The rows come from 4 hidden closed curves, with some noise, and rows from the same curve form a group. Each curve winds through 8 dimensions. The rows are also pushed far along 5 directions, which tell nothing about the answers.
In the rows, zero is written as 128.
Known rows, each followed by its group:
[141 141 148 140 124 159 121 155 119 109 107 112 118 123 146 172 162 111]
(3)
[135  87 154 127 143 145 154 114 123  84 173 141 158 108 128 115  76 105]
(3)
[130 113 146 130 143 152 124 109 133 105 191 137 137 127 166 106 123 130]
(1)
[109 134 127 119 104 130 104 137 152  98 196 102 113 147 151  95 103 155]
(0)
[102 127  73 144 114 110 160 179 143 182 122  78 122 106 105 135 119 126]
(2)
[121 132 157  97 123 147  81 128 162 158 185 141 132 121 156 116 120 114]
(2)
[112 126 104 138 106  78 178 127 149 162 123 115 141 142 137 106  96 120]
(3)
[157  96 143 135 152 161 162 131 129  62 102 148 144 136 132 145 133 103]
(0)
[133 121 113 126 125 145 107 138 133 145 123 124 109 122 114 137 127 132]
(2)
[133 140 130 125 115 132 111 130 148 111 131 117 120 156 144 124 153 121]
(3)
[139 101 148  98 130 111 129 101 136 181 146 178 165  98 140 131  85  81]
(2)
[127 125  92 121 108  98 172 169 163 174  89 122 134 130 138 145 127 107]
(2)
[136 129 113 118 131 151  89 137 141 118 126 130 117 128 127 148 154 117]
(0)
[133 111 131 143 140 158 156 148 150  73 142 117 135 138 158 132 136 112]
(0)
[130 118 143 149 152 125 170 107 115  92  73 147 154 140 130 131 125 140]
(2)
[127  73 137 131 129 119 215 134 173 123 153 134 176 123 160  99  51 108]
(0)
[123 127 126 134 125 140 129 144 153 107 141  98 123 140 137 116 139 150]
(0)
[130 123 123 146 131 148 142 137 135 110 134 101 125 126 135 126 137 141]
(0)
[146 126 124 125 132 174 111 123 128 125 130 133 123 124 113 122 135 122]
(1)
[113 162 107 134 100 132 104 173 136  95 109  80  94 151 127 146 158 162]
(0)
[120 133 101 120 136 128 114 125 119 126 101 149 135 125 122 140 130 135]
(2)
[130 123 100 133 129 130 161 141 147 145 118 128 130 137 140 118 133 125]
(3)
[120 135 137 154 129 129 130 124 107 101 107 115 119 130 130 146 128 138]
(2)
[135  99 144 143 112 135 197 181 149  98  84  82 155 123 100 148  92 105]
(0)
[116 121 110 148 146 114 155 113 114 137 129 132 135 122 137 118 124 150]
(1)
[108 157  78 155 149 113 104  95  96 149  73 131 114 135 107 133 171 165]
(1)
[121 119 138 147 127 135 126 128 132  47 111 108 130 155 125 136 118 138]
(1)
[129 101 134 134 118 100 183 144 138 142  98 115 160 115 115 137  89 113]
(2)
[124 135  99 108 117 125 103 134 141 154 165 133 111 130 139 112 131 136]
(1)
[154 131 146 109 113 141 145 128 132 124 149 152 139 125 161 130 123  86]
(3)
[133 106 119 146 131 168 145 147 140  97 141  98 138 121 124 131 120 113]
(1)
[139 126 123 139 151 145 128 126 133  95 104 130 123 140 133 141 172 131]
(0)
[153  88 138 150 147 130 170 104 108 121  90 131 159 112  89 140 110  97]
(1)
[172 111 134 121 139 171 155  97 125 174 136 176 146 100 151 120 120  90]
(0)
[118 153 129 132 117 134 112 124 109 154 127 119 120 117 121 126 124 142]
(2)
[134 119 131 131 144 132 158 133 124 165 101 149 141 102 130 144 119 111]
(0)
[115 123 143 126 133 127 118 157 137 104  92 119 148 120 127 171 134 122]
(2)
[ 99 133  85 141 137 102 147 138 149 156 136 119 107 142 139 103 133 160]
(2)
[ 87 128 126 141 160 113 113 138 149  66 106 100 128 162 104 111 148 190]
(3)
[134 141 129 122 134 147  81 113 123 114  84 135 121 142  95 137 157 142]
(3)
[127 102 162 149 144 156 132 114 123  49 177 102 131 139 120 100 108 145]
(1)
[143 132 133 123 133 142 130 112 128 144 155 152 128 124 154 122 139  96]
(1)
[125 111 118 126 123 106 166 150 141 142 125 114 131 127 112 115 107 139]
(1)
[124 129 146 148 136 120 164 123 128 121  90 123 142 135 131 128 124 137]
(0)
[107 108  91 127 150 100 132 118 135 134 129 134 134 129  94 105 114 146]
(3)
[150 116 115 139 136 149 138 144 122 112  90 131 131 117 121 173 154  82]
(1)
[140  90 130 127 128 163 164 149 156 109 184 114 144 116 136 110  92  93]
(0)
[ 88 119  77 166 155  60 158  89 100 185  90 124 123 127  81  96 106 187]
(3)
[122 114 123 166 139 129 137 134 126  89  71  99 138 121 124 174 138 136]
(0)
[123 132 132 122 120 120 108 112 118 110 119 129 143 129 112 132 118 122]
(2)
[143 137 141 100 116 143 104 130 121 148 170 138 127 105 122 125 125  98]
(3)
[143 125  98 111 139 128 116 135 137 163 123 153 115 122 128 142 164 106]
(2)
[160  95 131 131 134 109 165 124 108 112  89 148 141 118 105 161 122  85]
(1)
[152  85 120 138 139 113 174 112 124 174 109 145 153 103 112 139 109  82]
(3)
[130 127 127 120 131 145 141 153 137  97  97 130 135 135 124 133 129 145]
(3)
[107 144  83 147 103 123 181 185 138 168 124  78 111 118 124 124 115 133]
(1)
[109 127 117 132 126 128 154 183 159 154 134  99 124 120 156 141 138 135]
(3)
[176 143 164 105 143 176  99 120 119 126  58 173 138 123 118 168 183  93]
(3)
[ 73 105 126 154 141  77 165 125 142 107 176 103 145 135 155  94  77 173]
(1)
[146 133 126  99 107 112 110 111 126 201 187 166 112 107 163 125 117  85]
(2)

New rows, each followed by its group:
[112 148 147 132 117 141 105 130 144 125 162  98 126 137 148 111 139 142]
(1)
[ 96 130 107 154 111  82 179 171 127 109 108  72 121 136 105 129 107 157]
(0)
[106 131 143 139 123 136 123 125 124 111 149 105 139 125 125 114  98 145]
(2)
[146 157 158 114  92 137  96 155 140 144 134 106  96 137 147 150 160 118]
(2)
[109 117 105 129 108  98 123 152 155 155 146  98 108 131 120 125 105 139]
(2)
[124 141 127 126 135 139  78 136 144 133 105 110 116 129 110 147 172 141]
(0)
[102 125 126 123 110  76 162 152 145 170 141 112 140 117 137 122  92 130]
(3)
[114 120 116 135 125 101 134 101 128 125 144 121 134 142 121  94 103 156]
(1)
[182 104 133 103 135 132 137 107 128 165 107 188 146 105 143 161 145  67]
(0)
[144 119 149 132 124 112 138  99 111 127  89 145 129 137 111 127 107 145]
(2)
[121 127 112 147 138 114 160 100 107 132 123 129 121 138 100  85 103 160]
(1)
[145 104 107 127 121 109 157 104 120 162 126 149 140 111 123 121  93 117]
(0)
[ 99 136 133 122 129  97  99 108 115  94 161 123 121 140 112 100 107 168]
(3)
[143 123 103 140 106 127 170 151 134 137 117 108 127 125 131 141 125  93]
(2)
[ 72 102  99 151 148  85 151 119 146 144 159 105 147 123 124  93  82 170]
(1)
[ 95 123 126 152 109 120 168 145 137  82 166  87 135 140 147 100  69 154]
(3)
[169 110 134 101 130 152 140 145 126 140 128 161 139 100 134 156 137  75]
(3)
[135  91 123 144 149 149 136 123 121 100 115 122 139 116  95 136 109 125]
(2)
[115 104 114 164 144  93 169 139 125 122  58 103 142 126  99 162 131 126]
(3)
[146 101 121 131 103 142 169 164 148 138 164 102 139  99 157 148 105  83]
(0)
[134 144 118 145 112 110 147 134 125 158  71 111 125 135 119 149 152 113]
(3)
[123 116 121 127 143 122  95 132 140 139 112 120 108 131  96 134 144 154]
(2)
[ 76 145 104 158 123 120 108 158 154  87 170  57 116 148 155 127 153 155]
(1)
[ 92 118 103 148 126  84 149 126 129 140 164 107 137 119 150 120 100 138]
(1)
[ 85 145 115 168 124  95 141 132 138 111 114  74 117 161 126 109 130 175]
(3)
[148 132 126 133 120 166 136 149 136 151 116 124 130 103 160 166 149  97]
(0)
[108 135 120 117 148 124 115 117 118 142 138 149 146 115 130 117 128 141]
(2)
[155  95 140 124 137 146 114 150 147 116  95 122 124 122 102 168 148 103]
(2)
[162 123 125 132 136 157 152 127 109 150  94 145 132 105 104 145 141  85]
(0)
[166 106 186 111 152 164 105  72 101  97 144 173 151 117 107 113 115 109]
(3)
[111 136 116 135 152 121 123 122 119  87 104 135 112 156 106 107 139 180]
(0)
[139  99 149 137 117 145 163 167 165  88 147 108 125 137 173 149 111 106]
(2)
[136 130 155 123 117 150 152 158 132 119 126 116 130 124 132 130 113 128]
(0)
[133 130 142 104 110 126 110 145 133 115 165 128 115 130 129 125 119 119]
(0)
[118 132 140 146 124 156 122 145 138  96 120  94 136 131 140 143 133 136]
(1)
[134 121 141 144 122 140 125 122 130  91 137 108 131 137 130 136 129 100]
(3)
[128 114 150 115 135 112  84  90 133 104 166 142 137 139 129 116 125 119]
(1)
[136 130 146 141 120 139 133 129 116 115 128 123 125 121 144 149 123 109]
(2)
[130 140 133 121 142 154  97 148 138 134 124 130 110 131 144 143 173 146]
(3)
[111 109 110 154 131 108 153 143 139  99 141  87 125 141 124 123 126 136]
(3)
[152 126 164 103 123 139  77 104 115  74 149 147 129 135 122 138 136 105]
(3)
[124 143 100 141 136 152 116 155 145 115  91 106 113 137 125 152 178 131]
(0)
[139 107 139 131 164 158 118 118 138  88 110 144 136 139 113 129 150 125]
(1)
[125 132 102 138 117 102 144 143 124 127 106 110 104 143 117 130 136 157]
(2)
[118 136  96 113 127 146 136 163 148 166 140 129 122 115 135 119 130 134]
(3)
[124 118 135 122 141 129 146 112 131  93 154 142 145 135 123  92 105 132]
(3)
[116  92 121 133 139 102 131 123 148 142 140 120 124 128 107 115 101 141]
(2)
[126 111 113 127 135 121 134 112 140 109 127 139 139 145 128 111 117 137]
(1)
[134 126 132 129 120 105 118 113 112  93 109 130 130 137 111 146 130 111]
(3)
[141 133 141 148 117 150 147 150 107 110  72 107 135 113 115 173 133 111]
(2)
[134 114 143 113 149 118  99  91 122 104  99 159 144 142  99 120 129 147]
(2)
[144 175 114 106 119 167  84 137 114 141 135 141 103 129 144 135 187 126]
(2)
[ 74 133 100 151 115  71 145 161 144 128 128  79 125 133 137 136 113 158]
(1)
[143 145 143 116 119 146 115 104 110 119 129 157 129 130 140 122 120 122]
(3)
[ 95 140  97 132 113 108 155 155 160 191 181 108 121 113 185 110 113 142]
(0)
[132 131 127 147 122 117 151 139 111  77  43 114 150 138 108 174 141 114]
(2)
